The groups are shells around one centre, one inside the other: the same stretched ball of 7 dimensions in 7 sizes.
Known rows, each followed by its group:
[  7 -18 -43 -51  39  43  39 -27   2  24  61  32  65 -18  31 -14   9   3
 -25  21 -15  -1  -3]
Sokir
[-21   6 -36 -23   3   2  15 -36  11  54  33  13  56 -10  12  -6  25  20
 -58  16 -14  -8  11]
Lale
[  4   6 -62 -45  12  18 -25 -30  20  38  15  15  63 -26  11  -2  19  15
 -54  18   2 -17   0]
pas
[-12   1 -44 -36  30   7   8 -34  18  42  34  29  62 -28  15   3  36  13
 -47  35  -4 -16  19]
lal
[  9 -22 -51 -69  43  50  46 -21  -2  13  69  27  66 -26  29 -23  10   2
 -13  32 -19   7 -14]
lal
[-11 -21 -43 -48   9  43  54 -25   5  19  71  17  40 -22  30  -7  12  22
 -32  13 -31  -5  -7]
vef
[ 11 -24 -60 -62  23  43   5 -25  12  25  52  40  58 -30  20  -4  13   9
 -33  25  -7 -21  -2]
Pemu
[  3 -13 -49 -57  35  28  25 -28   1  33  53  30  73 -18  17 -20  18   2
 -25  33 -10   4  -3]
Sokir
[ -9   9 -63 -41  17  23  16 -34  19  18  28   3  59 -20  23   1  26  22
 -39   4 -11   1  -2]
Lale
[  3  -1 -64 -29   3  42   2 -36  30  13  26  12  42 -21  37  21  12  29
 -55 -23  -8 -26   2]
vef
[ -2  -5 -56 -34   5  46  14 -30  28  11  37  10  31 -33  39  19  13  32
 -55  -8 -16 -30   2]
Lale
[ -4  27 -67 -26  24   9 -21 -42  36  25  -4   4  64 -25  23  18  34  22
 -58   0   8 -15  13]
Lale
[ -5 -34 -49 -54  22  44  49 -29   5  21  79  44  51 -21  27  -3  17  13
 -20  18 -22 -11   3]
vot
[-25   6 -53 -37  -5   8   7 -31  23  35  30   4  41 -31  11   6  34  32
 -57  21 -17 -17   7]
vef
[  2 -24 -40 -54  38  37  29 -25   8  30  64  43  56 -34  25  -6  19   7
 -32  40 -13 -18   8]
Lale
[ 13   2 -69 -48  25  32 -23 -32  26  22  17  21  62 -31  22   8  19  14
 -48  10   5 -22   2]
vot
[  1  11 -56 -51  27  12 -10 -28  12  39  19   9  73 -25   9 -16  23   8
 -44  34  -1   0  -3]
vot
[-15 -18 -58 -52   4  37  39 -28  14  15  62  19  39 -28  23   3  23  27
 -32  13 -25 -12  -2]
Sokir
[ 12 -24 -70 -62  13  45  -8 -27  19  21  45  38  52 -33  19   5  14  16
 -37  15  -5 -29  -2]
Lale
[  7 -24 -47 -68  40  43  38 -22  -3  24  69  34  67 -26  22 -23  12   1
 -16  39 -17   2  -9]
pas
[-15 -14 -61 -44 -11  45  34 -28  22   7  54   6  24 -30  31  13  17  39
 -44  -7 -29 -20  -6]
vef
[-17   7 -74 -42   5  16  -5 -35  34  17  21  10  45 -36  16  21  40  33
 -49  11  -6 -21   9]
Lale
[  8 -25 -48 -60  46  44  37 -26   4  20  67  42  65 -27  29 -10  17   2
 -18  32 -12  -6   1]
pas
[-18   4 -60 -32  -9  22   1 -32  32  22  26   4  30 -35  22  21  28  39
 -62   2 -15 -30   8]
Sokir
[ -3 -20 -75 -50  -1  51  22 -32  25   2  52  23  37 -26  31  18  18  31
 -33 -13 -17 -21  -3]
Pemu
[-11  17 -71 -29  -6  19 -27 -35  43  20   2  -2  34 -40  23  30  31  40
 -72  -4  -3 -37  10]
lal
[ -1  -7 -47 -55  27  24  11 -24   7  36  44  23  63 -30  15 -15  20   8
 -38  40 -11  -7  -1]
pas
[ -8  -3 -39 -29   6  23  16 -32  13  41  40  16  49 -15  23  -2  13  20
 -56   7 -15 -15   5]
lal
[ 12 -17 -63 -71  42  41  21 -25   3  18  54  31  75 -25  19 -19  16   0
 -14  32  -8   5 -11]
Pemu
[ 12 -19 -69 -72  28  36   1 -25   7  25  47  36  72 -28  11 -14  18   4
 -22  32  -4  -6  -8]
vef
[-11   1 -39 -36  21   6   7 -32  12  50  35  24  62 -22  12  -7  28  12
 -51  33  -8 -12  13]
Sokir
[ -7  -5 -39 -25  28  37  43 -35  19  18  50  20  46 -21  43  11  18  21
 -43  -1 -17 -15  11]
Pemu
[ -9  -3 -40 -24  26  21  28 -39  15  35  43  29  59 -12  29   5  23  14
 -44   6 -10 -11  15]
vot
[-15  16 -68 -23 -12  12 -29 -38  42  29   3   4  37 -32  18  30  33  39
 -74  -6  -2 -37  14]
Sokir
[ -4 -30 -55 -44  11  63  51 -29  22  -2  73  29  25 -32  47  20  13  31
 -33  -8 -27 -28   2]
vef
[ -7  12 -57 -31   4   9 -30 -33  31  41   8  12  49 -34  13  14  29  26
 -70  17   1 -32  14]
lal
[-22  11 -47 -24   0   6   3 -36  25  40  22   6  44 -25  17  11  31  30
 -64  11 -12 -20  14]
Sokir
[-12  -4 -59 -50  -2  19  -4 -27  20  34  33  13  44 -34   9   1  26  26
 -53  26 -13 -21   1]
pas
[-17 -27 -50 -47  -8  27  27 -29  10  37  65  34  40 -22  12   0  22  25
 -40  19 -23 -21   5]
Pemu
[-12 -15 -46 -38  25  22  29 -35  16  32  55  38  54 -24  22   7  31  16
 -36  22 -12 -18  17]
vot
[ -1 -17 -75 -65   9  29  -8 -28  19  25  41  32  56 -34   7   2  27  19
 -34  26  -5 -20   0]
lal
[-21 -11 -73 -49 -28  21  -1 -30  25  27  39  14  33 -29   5  12  29  39
 -50   7 -19 -25   0]
Lale
[-10   6 -47 -36  12  12  13 -33   9  42  32  10  64 -12  13 -12  21  15
 -46  17 -11   1   0]
lal
[ -8  14 -68 -39  14  21  -6 -34  31  16  14   1  51 -33  23  14  31  27
 -51   7  -5 -15   4]
pas
[ -9   7 -60 -41   0   8 -26 -31  24  44  15  14  53 -30   6   4  29  23
 -62  23  -2 -24   8]
pas
[ -9  17 -46 -17  14  14   1 -39  25  35  15   6  54 -16  28  11  22  22
 -63  -4  -5 -15  12]
vot
[  4  -1 -55 -56  38  20   2 -29   9  34  34  25  77 -25  13 -15  24   3
 -32  36  -1  -1   0]
Sokir
[-10 -30 -54 -53  12  40  34 -28  16  20  70  41  39 -34  24   9  25  23
 -31  22 -21 -26   8]
pas
[ 10 -33 -70 -66  26  57  19 -27  19   5  63  45  48 -38  30  11  18  16
 -22  16 -11 -26   0]
Lale
[-10 -19 -76 -48 -22  39  -3 -30  31  15  42  23  25 -35  18  25  23  40
 -51  -4 -16 -39   2]
vot
[  1  -8 -54 -45   7  36   9 -27  15  27  40  15  48 -24  24  -2  10  20
 -48   8 -14 -16  -5]
pas
[  1  -9 -89 -59  -9  44 -10 -30  29   4  30  11  43 -32  19  14  19  32
 -40  -8  -9 -21 -11]
vef
[ -6   4 -73 -31   7  26  -6 -40  35  16  20  17  48 -25  26  27  30  30
 -51 -13  -2 -25  11]
Pemu
[ -5  -9 -55 -40  11  15  -8 -35  19  43  35  37  58 -22  11   6  27  16
 -49  19  -2 -25  14]
lal
[-14   8 -61 -27  12  24  15 -39  31  15  27   9  45 -25  32  22  31  31
 -50  -8 -10 -18  11]
vot
[-14  26 -62 -16  -2  -5 -39 -43  38  45  -9   6  54 -23  11  22  36  30
 -77   0   7 -29  20]
vef
[ -5  16 -62 -25  -4  15 -24 -37  31  34   5   3  50 -20  19  14  21  28
 -69  -8  -1 -24   6]
Pemu
[-13 -18 -72 -51 -16  36  -2 -28  32  16  44  23  24 -43  18  25  28  40
 -52   9 -17 -42   6]
lal
[ -6 -30 -61 -57  -9  46  21 -25  14  21  63  29  34 -29  19   3  13  27
 -38  10 -23 -25  -5]
vot
[  2  -5 -77 -60   2  35  -3 -27  17  16  31   9  55 -26  14  -4  17  22
 -37   7 -10  -7 -13]
Pemu
[-19 -14 -60 -48 -16  25  18 -29  15  30  50  16  39 -23  10   1  23  31
 -44  11 -23 -15  -2]
Pemu
[ -5 -12 -43 -28  31  33  26 -36  25  23  49  37  45 -29  38  22  26  20
 -46   9  -9 -31  22]
vef
[  7  -2 -72 -46  22  34 -10 -35  28  16  25  24  58 -29  25  14  23  18
 -42   2   2 -21   4]
Sokir

New rows. What belongs after each?
[ -5 -14 -64 -46  15  37  24 -34  20  14  49  28  50 -24  26  11  24  22
 -32   2 -12 -15   4]
Sokir
[  0   9 -66 -30  -4  28 -28 -34  37  24   7   6  39 -33  26  23  18  33
 -71  -9  -2 -37   6]
Lale
[-11 -23 -58 -60   9  34  33 -26   8  22  64  27  48 -27  16  -6  23  20
 -27  25 -22  -9  -3]
Sokir
[  2 -25 -47 -50  31  52  56 -28   4  13  72  31  55 -17  37  -8   9  11
 -20   8 -22  -1  -5]
Pemu
[-11 -18 -41 -44   3  33  42 -27   2  33  64  20  47 -13  21 -13  11  19
 -37  12 -27  -4  -5]
Lale
[-19   7 -42 -18  -5   1 -15 -37  28  53  19  18  41 -26  13  16  31  29
 -76  15  -6 -36  23]
Lale
[-18   5 -65 -35 -15   4 -27 -35  30  43  15  15  44 -29   3  15  34  33
 -66  13  -4 -31  13]
Pemu
[ -3  -9 -48 -48  21  15  11 -32   3  47  44  31  73 -12   8 -17  21   5
 -35  29  -7  -1   3]
Lale
[  5 -26 -57 -68  33  33  16 -26   5  31  60  46  68 -29  12 -13  22   3
 -21  42  -8  -9   1]
vef
[-11  -4 -70 -47   7  22   8 -35  20  23  35  19  56 -21  14   6  30  23
 -36   7  -9  -9   2]
Lale
[ 12   1 -87 -52  17  47 -19 -32  38  -3  16  14  48 -41  32  25  22  27
 -44  -7   2 -29  -2]
Lale
[ -8 -25 -70 -48 -12  49  19 -30  25   9  56  26  28 -30  27  20  17  36
 -41  -8 -21 -31  -1]
Sokir
[-17  -3 -47 -49  16  19  32 -27   9  29  49  10  52 -27  16 -10  28  20
 -37  31 -21  -1  -1]
Lale
[ -6 -17 -42 -52  11  17  10 -26   1  52  52  33  62 -19   4 -19  18   9
 -41  39 -13 -10   2]
Lale
[  3 -24 -29 -46  45  39  45 -27   2  32  71  43  59 -25  33 -10  14   3
 -30  34 -17 -12   8]
Lale
[  5  13 -69 -57  30  15 -13 -30  13  29  14   7  79 -24   9 -15  25   7
 -36  27   2   6  -8]
Lale
[-11 -28 -57 -49  -8  35  16 -28  18  29  60  35  34 -30  17  11  21  29
 -44  13 -20 -32   6]
pas
[ 14   8 -50 -51  46  25  -6 -27  11  33  22  16  78 -27  22 -16  15   0
 -42  32   2  -2  -3]
Lale
[ 10 -25 -57 -69  33  51  30 -22   5  14  64  31  59 -31  26 -13  11   7
 -19  29 -16  -6 -11]
Sokir
[  9  10 -73 -41  26  34 -14 -35  31  11  12  11  60 -29  31  15  21  19
 -47  -5   4 -18   1]
vot
[-14   6 -53 -22   1  10 -15 -38  34  39  18  20  43 -29  19  24  32  30
 -69   6  -3 -36  21]
Sokir
[  6 -11 -75 -57  14  47  11 -30  20   4  40  17  52 -28  28   6  16  21
 -31  -1 -10 -12  -9]
Sokir
[ -1  -1 -77 -44  -5  43  -5 -32  33   6  25   6  37 -32  29  20  18  34
 -51 -14 -10 -26  -5]
Sokir
[-18 -15 -43 -48  14  16  29 -28   9  40  58  29  51 -28  11  -6  30  18
 -38  39 -19 -12   9]
Pemu
[ 15 -21 -74 -66  22  65  23 -24  16  -6  54  21  50 -31  36   2   6  17
 -22   0 -15 -11 -16]
vef
[  5   2 -57 -45  38  39  25 -31  16  11  37  12  64 -23  35  -2  17  12
 -31   7  -9   0  -4]
Pemu
[ 10 -12 -66 -54   9  38 -11 -28  17  26  34  25  56 -26  18  -1  12  16
 -44  10  -5 -20  -5]
Pemu
[ -8  16 -46 -13   6  12 -17 -38  33  40   8  10  45 -25  26  21  24  28
 -77  -1  -1 -33  18]
Lale
[ -8 -19 -27 -33  29  28  46 -32   4  40  66  39  55 -15  29  -5  18  10
 -38  22 -19 -12  13]
vot
[ -4 -35 -69 -59 -16  58  28 -25  17   8  69  27  26 -29  26  10  10  33
 -34  -5 -27 -28  -9]
Lale
[ -5  -1 -68 -43  11  22 -15 -34  32  24  24  24  48 -38  18  20  32  26
 -52  14  -1 -32  12]
Sokir
[  8 -21 -75 -74  27  49  13 -23  16   4  52  28  56 -39  22  -1  20  14
 -20  25 -10 -12  -9]
Pemu
[ -8 -24 -66 -44 -13  58  26 -29  30  -1  57  20  15 -37  38  28  15  42
 -47 -15 -26 -39   0]
vef
[ 13   6 -63 -54  51  29   4 -31  13  19  26  18  81 -24  25 -10  21   1
 -28  22   3   5  -4]
vef
[-11 -32 -49 -51  -3  45  42 -26   9  22  75  31  34 -25  24   0  14  26
 -34  12 -29 -20  -2]
pas
[  2 -24 -76 -65 -10  53   9 -23  19   8  52  19  35 -34  21   5  11  30
 -36   3 -20 -24 -14]
lal
[-10 -26 -70 -52 -10  51  31 -29  22   4  62  23  28 -30  28  16  18  35
 -35  -6 -25 -25  -4]
pas
[-11   7 -35 -27  22  13  15 -32  15  42  32  12  55 -22  24  -3  22  16
 -56  21 -11 -11  10]
Pemu
[ 15   8 -62 -55  49  24  -7 -31  12  27  20  19  86 -23  19 -14  20  -1
 -32  27   7   4  -3]
vef
[-10  16 -70 -25  -3  12 -27 -40  38  29   3   7  47 -26  18  25  31  33
 -66  -9   2 -29  13]
Sokir
[  3  -1 -63 -54  23  18 -13 -30  15  36  27  25  70 -26   9  -7  25   9
 -40  29   1 -10   2]
Sokir
[-20   7 -49 -19  -3  14   2 -37  32  33  24  10  34 -29  24  23  31  35
 -69   2 -12 -33  18]
Sokir
[-21  -6 -62 -26 -16  26   0 -36  40  21  33  18  19 -38  26  38  33  45
 -67  -5 -15 -48  19]
Pemu
[-25   4 -39 -26   2  12  27 -33  17  38  40   7  42 -21  20   3  27  28
 -55  14 -21 -12  10]
lal
[-10  15 -64 -23  12  16 -14 -40  40  22   9  10  46 -32  27  30  35  31
 -63  -4   1 -31  18]
pas
[  9  -3 -45 -41  34  23  -7 -31  14  42  30  31  69 -23  20  -5  16   5
 -49  26   1 -17   8]
vef
[ -5   9 -62 -38  27  28   3 -33  33  12  22  10  48 -40  31  19  31  25
 -49  11  -5 -22   9]
Lale
[-10 -14 -67 -43 -11  30   6 -33  22  25  42  23  41 -22  16  12  22  30
 -46  -2 -14 -24   2]
pas
[-10  10 -55 -36  21  17  13 -35  19  27  27   8  61 -20  22   1  27  19
 -44  10  -8  -3   4]
pas
[ -5 -14 -45 -53  15  25  14 -24   7  39  51  26  54 -29  13 -12  18  13
 -42  37 -15 -14   0]
vot
[ -7 -32 -61 -64  10  44  31 -24  13  16  71  37  42 -35  20   2  22  22
 -26  26 -22 -20  -1]
pas
[ 10   0 -72 -51  28  31 -12 -34  23  19  23  24  68 -26  21   5  22  12
 -38   9   4 -14   1]
vot
